All groups share one centre, and each spreads out both ways along 10 directions, with some noise.
Known rows, each followed by its group:
[173,-3,-23,31,-14,-82,-196,-74,54,-118,5,-42,-126,223,67,193,-66,-55,-68,188,-43] | sutod
[-92,15,211,90,-44,-71,148,-2,39,-36,21,139,-198,101,-55,42,-39,32,93,-5,133] | sutod
[151,-115,162,-55,153,-196,-124,163,75,-134,26,34,-86,170,-148,48,-88,-35,-93,180,170] | Sesa
[286,117,344,-109,-119,36,81,-165,97,-222,-220,-91,-114,88,384,115,-147,-128,-59,-268,-158] | Kogiz
[-40,142,69,68,38,142,22,321,55,28,130,27,-94,65,-253,353,-72,-30,130,-70,-251] | Kogiz
[37,-11,185,26,11,89,261,56,-93,-64,-151,143,-270,194,-82,208,-26,-108,98,-147,44] | sutod
[156,96,-232,-94,41,-88,122,-129,56,-119,-345,127,12,148,-94,54,24,9,182,76,95] | Sesa
[137,1,165,-97,18,-39,99,196,168,-28,-53,0,-6,-28,-6,-35,-217,-95,89,-130,-112] | Kogiz
[-250,71,154,139,-10,-57,150,-45,175,-13,31,90,2,-53,54,-50,-98,234,61,-129,292] | sutod
[209,91,-218,48,282,37,-73,282,-62,19,4,-174,47,129,30,201,153,308,-75,3,-101] | makel
[164,42,160,61,53,-49,-133,41,-7,-115,14,-29,-105,238,61,284,3,48,-38,143,-101] | Kogiz
[103,185,-38,-12,6,-54,283,-258,7,-123,-351,113,-27,105,175,29,102,190,196,-87,122] | Sesa
[49,126,23,-71,70,-268,-217,103,245,-25,294,-188,31,19,22,-69,35,231,-206,114,85] | sutod
[-86,-69,242,164,-42,-243,24,110,196,-120,54,262,-197,20,-40,49,-303,93,162,113,173] | Sesa
[32,67,-90,19,54,165,17,-33,-33,26,17,-168,-80,191,42,176,71,-9,-147,-137,58] | makel
[-160,-60,-182,44,-14,86,-40,-161,114,165,-29,-113,146,148,-85,-131,-10,-150,78,160,134] | makel
[-37,-48,104,63,149,-89,62,149,-31,35,-97,169,80,128,-220,-73,84,105,266,236,55] | sutod
[125,-92,-239,-78,14,44,-94,-8,-68,104,77,-159,-81,136,-47,-27,39,-218,-130,104,-26] | Kogiz
[-186,298,-310,178,70,184,131,99,164,244,125,-151,-37,346,-211,265,179,224,266,66,-45] | Sesa
[-90,-80,-153,82,149,-4,-82,262,56,70,153,-54,27,-40,-156,51,-90,91,-80,-6,129] | Sesa
[165,-136,19,136,117,139,52,119,130,43,-89,-197,-100,81,464,-5,-326,17,-80,-221,59] | makel
[398,93,-178,-48,-106,72,36,-221,208,-206,-402,-4,-162,329,174,292,-264,-262,176,23,-188] | sutod
[-183,7,-238,167,105,98,-148,185,-13,98,258,-110,66,-167,-24,114,33,235,-177,-99,45] | Sesa
[-63,-43,250,90,140,224,48,368,-163,50,143,2,-138,50,-183,324,1,-33,-73,-200,-84] | Kogiz
[-44,181,-259,-117,-34,26,249,-56,189,30,-180,31,46,24,-198,-36,-23,-5,194,-142,57] | makel
[-2,134,-241,-37,-84,2,-65,93,157,56,261,-116,-100,-35,-111,87,-36,-15,-106,-73,-90] | sutod
[-205,66,205,213,19,160,119,20,216,158,11,-75,41,202,33,66,-104,89,258,22,72] | Sesa
[-176,92,-185,87,-55,105,52,-246,66,34,-87,-14,-7,203,-114,96,54,-11,105,68,160] | makel
[-67,31,250,120,-11,-115,128,127,108,44,216,32,-232,-13,181,-44,-109,218,-4,-142,106] | Sesa
[84,225,-123,26,55,18,57,8,190,-109,-183,-14,18,189,-44,272,-30,155,113,-35,13] | makel
[-28,-133,-117,60,1,38,7,84,-9,109,117,-10,-137,44,-56,-14,-112,-123,15,27,14] | sutod
[67,84,-159,33,-115,-126,-169,-50,162,-31,194,-38,-169,76,29,108,-79,0,-71,113,-48] | sutod
[-289,-34,-152,315,-4,97,98,94,62,149,102,112,-64,-73,-19,60,-133,184,189,-8,88] | Sesa
[-50,-210,116,141,215,-90,-95,-41,96,-55,-191,32,117,308,-26,-15,-97,19,55,299,404] | sutod
[30,66,-247,-98,85,84,38,159,118,79,17,-124,83,10,-148,20,-36,-31,-15,-140,-27] | Kogiz
[95,-86,46,36,30,-28,270,69,-55,8,-140,174,-232,125,-5,-13,-90,-55,223,-17,47] | sutod
[240,179,-176,83,87,-111,-65,233,47,-51,54,-12,-84,31,114,206,25,327,52,28,-235] | makel
[-19,18,-11,91,-82,76,261,-208,111,-87,-431,172,45,5,230,-45,-212,-1,322,-136,56] | Kogiz
[22,-80,-43,99,73,99,-101,218,-127,62,207,-57,-149,-6,-10,174,1,8,-149,-32,-105] | Sesa
[122,151,-175,-109,10,79,-51,238,107,75,163,-144,-38,45,-222,186,-13,-109,-23,-60,-255] | Kogiz
[141,139,5,-4,-1,-132,-11,163,-12,-108,-18,169,-72,-8,-121,208,34,150,161,107,-256] | makel
[-93,83,-105,101,38,70,-31,213,117,65,127,-49,80,-168,10,60,-95,160,17,-105,-129] | Kogiz
[-111,22,-251,153,-188,32,6,-266,165,77,-57,14,122,-183,345,-172,-181,95,158,-9,-44] | Kogiz
[37,98,-81,-128,-120,-79,120,122,173,42,137,-10,-113,-161,-70,-123,-115,-49,14,-182,-77] | makel
[-36,-133,188,92,-28,136,-74,115,-59,1,67,-63,22,-182,204,44,-187,-80,-115,-172,-113] | Sesa
[90,-163,70,105,114,47,148,123,-434,47,-39,143,-256,123,-4,75,213,30,16,32,1] | makel
[24,-85,135,145,186,98,-91,242,-50,-24,-83,45,126,55,-78,220,-82,43,141,131,-141] | Kogiz
[302,-86,105,146,109,-82,15,123,120,-97,-159,-1,-152,183,365,121,-273,109,105,30,-47] | makel

New rows. What belongs after each?
[-32,-78,328,105,56,-178,-123,50,-11,-28,156,35,-35,33,106,-77,13,166,-22,187,88] | sutod
[7,109,-181,-20,26,131,-123,374,132,118,228,-178,185,-272,-22,48,-126,72,-21,-154,-374] | Kogiz
[106,-137,-143,0,201,113,-62,333,-94,92,-52,-52,141,-46,-86,23,-36,-30,37,21,-149] | Kogiz
[226,-140,211,82,83,-295,-35,216,145,-131,-11,151,-195,39,135,4,-298,100,87,119,17] | makel
[-27,97,-74,-41,72,95,109,73,-64,-25,-44,-8,-20,53,-195,145,101,14,-18,-145,22] | makel
[-99,219,-76,-6,-109,-15,-48,-64,140,-63,91,28,-21,36,-221,208,41,35,34,50,-21] | makel
[-18,-231,-193,98,106,83,69,94,36,145,-79,-48,9,50,85,-146,-196,-103,73,2,133] | sutod
[-103,-145,153,126,91,-103,10,-30,75,-4,-67,99,-28,210,-83,-50,-65,21,112,244,294] | sutod
[-145,-176,-178,135,39,250,-159,114,-98,143,101,-42,28,109,-211,163,-53,-269,-14,179,-56] | sutod
[277,144,-182,-70,21,-114,113,21,54,-113,-152,45,-144,148,7,173,-15,62,121,17,-117] | sutod
[105,-49,23,-31,-13,-42,9,24,-77,-65,3,-11,-64,-125,192,-24,-44,47,-158,-138,-6] | Sesa
[-183,-97,-36,72,179,270,136,270,-83,177,60,-109,86,-89,-110,-7,-9,23,-62,-265,115] | sutod
[297,24,-74,-26,192,-87,47,211,107,-49,-201,1,67,106,57,31,-113,125,195,75,-132] | makel
[-109,-62,-48,38,-34,-76,47,-5,190,132,-69,131,62,165,-225,-166,-120,-138,404,319,10] | sutod
[87,-176,-129,0,-9,-148,23,51,61,66,-63,105,-36,-53,47,-269,-165,-87,150,133,-15] | Kogiz
[39,81,-102,-103,30,-2,32,182,205,70,87,-114,47,-45,-125,-42,-126,-26,8,-104,-60] | Kogiz
[-12,-35,423,70,5,-134,36,50,-70,-59,61,143,-177,131,-34,44,43,85,81,126,76] | sutod
[-25,162,-158,-21,-103,356,150,-240,-55,66,-118,-188,-63,212,83,210,133,-147,-33,-201,-66] | makel
[-47,113,-225,70,-70,-86,-147,-91,199,-49,122,-15,-79,132,-121,185,-66,24,-63,117,92] | sutod
[-58,48,-113,139,-114,-92,7,-162,154,-45,-42,159,-109,76,18,95,-149,65,164,147,71] | sutod
[-61,68,-12,223,89,88,46,-54,17,-81,-252,79,68,116,107,267,-38,210,190,18,65] | Kogiz
[-23,42,-119,53,47,74,-4,-20,-71,38,56,-36,-73,126,-62,122,143,35,-30,17,46] | makel
[65,28,139,74,-258,-222,77,-201,189,-86,93,139,-399,126,174,22,-227,-68,112,69,13] | sutod
[317,121,-104,-73,-145,-13,141,-85,79,-155,-93,11,-433,249,82,331,-160,-180,-30,-145,-108] | sutod
[127,203,-96,-149,-129,-49,38,-124,263,-25,-13,-105,-58,166,-29,25,-59,-130,36,11,-57] | makel
[89,-47,27,-41,-15,-179,91,105,111,72,75,90,-170,131,-103,-165,-86,-75,230,168,-38] | sutod
[-16,-36,-26,-78,150,187,238,111,-66,40,-181,-48,13,38,-115,30,-9,-106,-22,-296,135] | makel
[142,87,306,-119,99,97,321,101,55,-59,-289,-8,-19,95,62,43,-81,-20,145,-310,-35] | sutod
[-149,-88,85,95,-61,-3,-14,5,112,50,237,-39,-181,47,20,-21,-143,-41,-151,-72,232] | sutod
[-3,25,150,118,-81,24,11,-17,132,-36,-83,67,12,-16,162,51,-216,-6,161,26,-107] | Kogiz
[137,-15,-9,-2,-33,-64,181,-79,177,-34,-236,97,-145,230,29,0,-192,-110,259,51,58] | sutod
[-114,-50,-279,82,-21,99,34,101,-16,178,126,-19,-44,-72,-78,-28,-40,-32,48,-26,-50] | Kogiz
[141,132,-128,-66,238,77,-129,88,108,-103,-212,-169,278,243,-196,285,77,53,-25,64,-1] | sutod
[128,48,117,-46,-33,-32,-8,-46,242,9,-54,-90,-15,285,-7,13,-141,-163,148,129,-95] | Sesa
[-162,-42,58,103,-56,56,-5,-200,118,-51,-76,36,-41,226,-71,113,-108,-121,25,86,270] | makel
[343,-155,-151,-19,-52,-262,-72,46,121,63,109,-34,-299,123,229,-209,-209,-121,33,228,-107] | sutod
[-167,-65,475,204,-154,31,235,-80,-80,-30,-59,253,-213,-105,233,4,-160,25,195,-155,-14] | sutod
[65,-8,-121,86,37,-127,116,-23,-155,-54,-12,150,-230,-9,114,40,75,219,-19,-30,124] | Sesa
[32,12,108,123,-78,55,-67,-44,52,-51,-52,24,-64,102,136,195,-129,-32,113,75,-140] | makel
[-10,5,-244,22,26,192,130,197,-29,134,23,-47,-1,-129,-42,34,-60,-10,44,-202,-134] | sutod
[-65,-108,143,59,-17,107,-98,87,1,111,140,-88,3,61,-70,7,-74,-196,-7,83,-80] | sutod
[-47,-63,13,-43,11,-196,-72,78,276,-10,77,50,26,14,-152,-120,-202,-53,46,134,153] | makel
[206,-93,-106,-4,156,-183,-92,187,-36,20,87,-33,-72,67,49,-72,28,131,-42,170,5] | sutod
[100,100,-89,-129,254,-46,41,230,250,-89,-234,-12,250,105,-301,99,-63,100,119,15,112] | makel
[48,-67,105,79,21,-117,-48,-25,60,-87,-117,129,-77,163,-43,65,-111,-32,113,191,89] | Sesa
[47,122,-146,136,115,68,-103,17,-71,-30,65,-70,-127,269,-54,377,145,170,-94,77,17] | Kogiz
[-37,-183,269,137,-18,48,-243,193,33,-72,95,60,-13,-54,-20,196,-315,-187,-39,78,-117] | Sesa
[42,-140,-78,125,126,-106,-18,51,72,-13,-212,42,263,-250,325,-263,-175,264,111,32,61] | Kogiz
[239,-83,-16,-73,5,-199,-135,46,-77,-98,80,8,-205,84,17,27,-38,-92,-136,144,-33] | Sesa
[68,35,-467,70,-246,-70,-53,-92,204,54,172,29,-282,-4,67,24,-250,-132,66,83,-127] | sutod
[-198,-23,73,179,-195,148,-46,-375,7,7,-54,44,-96,245,-6,170,-37,-203,92,187,84] | makel
[-97,-87,-48,109,-59,-67,16,182,-40,166,326,38,-191,-166,64,-154,-59,74,-26,-32,-45] | sutod
[-103,88,186,126,-256,-30,-67,-254,134,-18,192,76,-338,304,-18,241,-95,-167,86,217,-30] | Kogiz
[164,9,-180,-98,130,23,122,-71,-37,-74,-361,51,45,221,-89,37,48,-83,130,57,71] | Sesa
[98,-52,-80,103,59,44,68,90,-63,-2,-158,46,53,-153,257,-15,-108,118,72,-93,-116] | Kogiz
[187,-100,122,-60,93,-45,118,188,-47,-33,-78,58,-142,101,-55,38,-73,-90,39,-42,-32] | Kogiz
[260,98,-385,9,-152,-109,-74,-151,213,-68,-100,24,-130,145,90,118,-198,-112,164,187,-222] | sutod
